The groups are shells around one centre, one inside the other: the same stretched ball of 7 dimensions in 8 sizes.
(in the rows, 128 means zero)
Known rows, each followed by its group:
[140 148  94 123 107  95 112 136 109 113 117 118 143  98] : J623
[122 141 127 163 102 135  84  79 159 117  74 202 135  86] : J311
[124 149  97 115  89  84 117 141 141 117 106 174 139  56] : J311
[111 128 143 119 118 111 127  86 120 122  49 166 134  48] : J35
[ 95 160 137 131 120  77 101 148 122 124  66 169 119  58] : J623
[ 86 158 139 152 122 104  90 121 152 127  72 192 104  79] : J35
[ 74 111 154  88 109  91 186 180  99 170  93 142 163 102] : J527
[124  84 106  93  90 155 189  77 139 146 136 138 160 119] : J527
[ 73 174 113 129 126  46 140 204 101 157  79 142 150  89] : J60
[117 159 114 147 135  98 104 103 108 119  63 131 132  81] : J311
[119  86 120 118 108 163 179 126 102 165 162  84 178 210] : J60
[112 124 127 109  87 109 128 135 146 127 113 181 133  76] : J191
[119 129 122 153 127 149 110  64 135 125  90 142 127 121] : J77
[ 82 124 114 124 110 114 170 190 115 178 158 112 161 193] : J311
[130 130 150 152 110 128  90 121 107 121  80 150 157 119] : J105
[ 85 151  93 118 123  85 158 139 128 150 105 135 131  96] : J191
[ 95 145 115  78 115  61 145 167 116 123 109 133 102  45] : J60
[ 89  79 130  75  95 128 220 170 106 182 160 106 175 167] : J105
[106 121 123 100 134 110 160 116  94 137 104  91 128 108] : J35
[116 112 110 126 106 149 148  60 152 135 102 163 140 101] : J623
[113 168  98 146 115  91  87 177 128 122 147 126 112 140] : J105
[143 136  99 111  89  90 128 152 106 121 116 133 169  88] : J60
[100 123 130  96 128 102 154 112 109 131  87 121 119  74] : J35
[110 148 126 148 132 119  93 118 122 120 105 128 108 125] : J311
[ 81 160 117 132 119  72 133 206 107 157 116 130 146 134] : J77
[ 74 125 155  84 108  69 168 199 100 157  88 151 148  76] : J105
[116 154 115 137 103 101  90 115 153 111  90 188 115  61] : J623
[123 135  71 141 119 134 149  91 131 142 136 107 149 153] : J527
[ 63 147 119 122 118  81 164 165 131 169  90 164 144  98] : J77
[141  93 103 118  91 164 157  64 139 133 131 139 164 130] : J35
[120 110 102 101  99 119 176 124 113 148 126 120 169 119] : J191
[145 106 123 124 110 151 121 105 107 120 142  97 141 157] : J527
[119 103 125 142 115 158 160  90 109 158 104 120 184 168] : J60
[100 121 119  88 101  96 162 137 130 138 112 150 131  72] : J191
[118 129  85  99  76 100 150 148 154 135 149 167 144  90] : J527
[ 87 120 117 103  99  98 184 176 114 172 123 138 174 130] : J191
[132 115  86 135  94 159 135  79 162 131 156 146 137 148] : J105
[144 119 116 140  95 147 105  88 138 116 116 154 147 118] : J623
[121 166 114 130 111  72  88 160 115 109  93 149 125  68] : J77
[102 138 131 145 122 113 131 119 112 146  69 148 161 112] : J311
[104 144  99 111 112  88 139 191 111 142 160 100 130 146] : J623
[138 116  89 135  94 155 128 111 142 132 175 120 145 177] : J105
[113  98 119  72  78 106 181 176 117 149 155 133 163 116] : J527
[116 125  81 103 111 111 177 101 123 143 117 118 152  99] : J77
[ 67 130 114 101  84  88 180 160 165 169 106 212 150  71] : J60
[ 87 154 120 130 106  88 114 194 136 143 136 155 121 127] : J77
[ 92 118  84  72  96  82 212 221  99 175 191  79 165 165] : J60
[ 91 110 122 101 107 111 194 110 121 164  77 156 174  83] : J105
[110  98 128  94 108 128 174 150 100 152 147  95 154 154] : J77
[139 129 122 120  98 119  98 128 126 106 129 139 124 104] : J311
[107 108 102 105  87 127 175 153 134 160 162 135 164 154] : J191
[114 118 108 130 116 137 158  82 124 147  96 134 161 122] : J623
[ 89 143 103 124 112 105 137 170 140 148 159 130 116 150] : J35
[ 69 144 129 135 116 105 137 138 153 155  93 185 122 101] : J77
[ 80 137 121  98 123  82 161 178 109 152 123 117 124 112] : J191
[ 87 109 113  93 105 111 194 176 113 172 157 109 157 160] : J191
[ 82 145 126 148 132 105 144 144 109 163  82 134 158 137] : J527
[109 112 126  77  80  92 161 194 118 142 149 142 150 103] : J527
[ 97 136 141 164 104 133 102 145 143 148 110 178 148 154] : J35
[ 78 133  88 107 110  91 193 213 110 184 176  93 162 189] : J105
[135 139  90  99 112  94 130 114 115 108 118 112 119  70] : J311
[ 92 109  99 104 102 134 182 114 153 159 149 144 134 134] : J35
[ 79 115 129 116 125 121 178 135 114 169 112 121 149 144] : J623
[ 85 156 130  91 127  40 147 216  77 142  93 108 134  75] : J60

New rows. What belongs after each?
[106 107 141 100  88 111 158 176 110 153 125 145 170 126] : J77
[144 153  93 144 114 115  88  92 130 100 106 134 123  93] : J77
[129 142 104 148 133 137 102  52 136 109  92 130 108 100] : J527
[138 146 103 154 100 121  94 112 134 118 104 158 152 112] : J311
[111 123  91  75 105  85 186 127 115 138 111 123 145  60] : J527
[ 96 122 130 104 100 108 138 185 128 143 159 134 121 141] : J35
[135 119 119 126 121 134 131  78 106 121  90 115 146 106] : J77
[107 118 112 131 134 144 154  74 122 143 107 110 132 137] : J35
[113 146 122 129 118  97 118 108 120 123  63 158 137  60] : J191
[ 80 124 131 120  90 116 142 181 155 159 152 175 132 145] : J35
[109 135  81  90 119  86 172 187  92 147 175  59 137 154] : J527
[ 97 103 115  99 110 127 183 175 105 167 180  81 150 195] : J527
[121 121 101 129 120 136 153  76 121 139 101 122 153 120] : J623
[128 106 121 144 110 166 133  80 130 139 122 130 155 163] : J77
[129 112 112  96 100 112 157 141 101 135 131 108 161 118] : J623
[ 82 103 115  79  94 110 196 188 128 171 177 121 142 154] : J527
[150 123 113 158 127 162 102  35 120 110  86 121 142 124] : J60
[103 108 112 125  84 133 169 162 132 171 153 147 185 176] : J35
[117 132  90 101 100  87 163 200  93 151 164  86 168 155] : J35
[114  98 116 106 109 146 169 110 122 147 146 109 144 153] : J623
[ 94 160 125 116 115  65 119 138 129 123  54 182 123  22] : J35
[109 109 130  82 112 100 172 168  84 145 129  90 152 123] : J35
[ 73 130 132  76 114  65 180 206  98 159 117 120 136  93] : J35
[109 138  81 150 110 128 150 141 127 161 151 116 169 187] : J60
[ 96 109 123 139 107 148 159 142 127 170 146 128 166 196] : J311
[ 83 155 104 134 131  96 139 118 136 144  89 147 119  94] : J77
[120 104  90 110  90 148 166 109 150 146 169 132 146 153] : J35
[ 74 117 138 104 136 112 177 154  99 165 120  97 131 148] : J105
[ 92 132 125 127 113 103 147 191 103 162 136 114 159 169] : J623
[113 166 109 155 114  98  80 163 132 122 128 144 118 131] : J35
[ 54 141 135  87 122  57 176 229 102 171 123 122 128 113] : J105
[105 123 173 138 108 124  99 119 126 127  62 187 138  86] : J527
[134 139 118 130 115 101 113 160  84 125 117  97 157 134] : J527
[105 119 135 116  88 115 132 182 128 146 147 152 148 144] : J623
[112 147  61  97 114  80 170 142 119 139 138 101 137  97] : J35
[ 64 163 124 135 116  79 119 193 146 152 119 172 109 116] : J105
[124 160  71 128 114  95 114 132 136 117 143 120 113 108] : J35
[125 161 106 128  97  75 100 152 127 114  89 170 143  57] : J35
[119 112 121 128  93 142 140  70 153 134  84 189 155  81] : J77
[ 89 155  93 131 128  97 137 137 134 143 122 128 115 119] : J77
[114 169 101 118 123  64 110 131 118 109  75 144 113  35] : J311
[142 146 131 135 130 111  78  82 106  89  64 130 112  60] : J60
[100 158 145 178 109 116  70 130 148 130  67 207 136 104] : J60
[ 71 144 130 109  98  76 145 161 153 150  81 208 130  49] : J35
[ 94 131 149  91  89  70 137 210 112 140 108 166 146  76] : J105
[108 115 122 101  96 107 157 187 107 151 154 115 158 151] : J191
[132 113 129 103 113 127 132  64 123 108  80 143 123  54] : J105
[ 79 154 106 119  91  78 138 162 165 147 104 207 129  64] : J527
[142 151  75 122 130  98 125 107  96 111 118  76 133 106] : J527
[ 80 159 116 121 122  65 138 217 101 155 126 115 138 134] : J77
[ 90 184 114 142 144  58 101 153 105 126  60 134 115  68] : J105
[ 89 154  88 109 107  76 145 176 140 143 141 143 119 102] : J77
[129  80 106 120  81 180 173  90 149 155 167 140 174 180] : J60
[118 122  90  90  96  99 171 157 114 143 151 111 153 117] : J191
[129 125  96 118 105 133 127  85 148 116 132 141 115 101] : J311
[ 82 144 122 112 104  86 135 174 143 143 121 169 118  93] : J191
[111 174  80 107 134  50 129 171  93 121 114  87 116  79] : J527
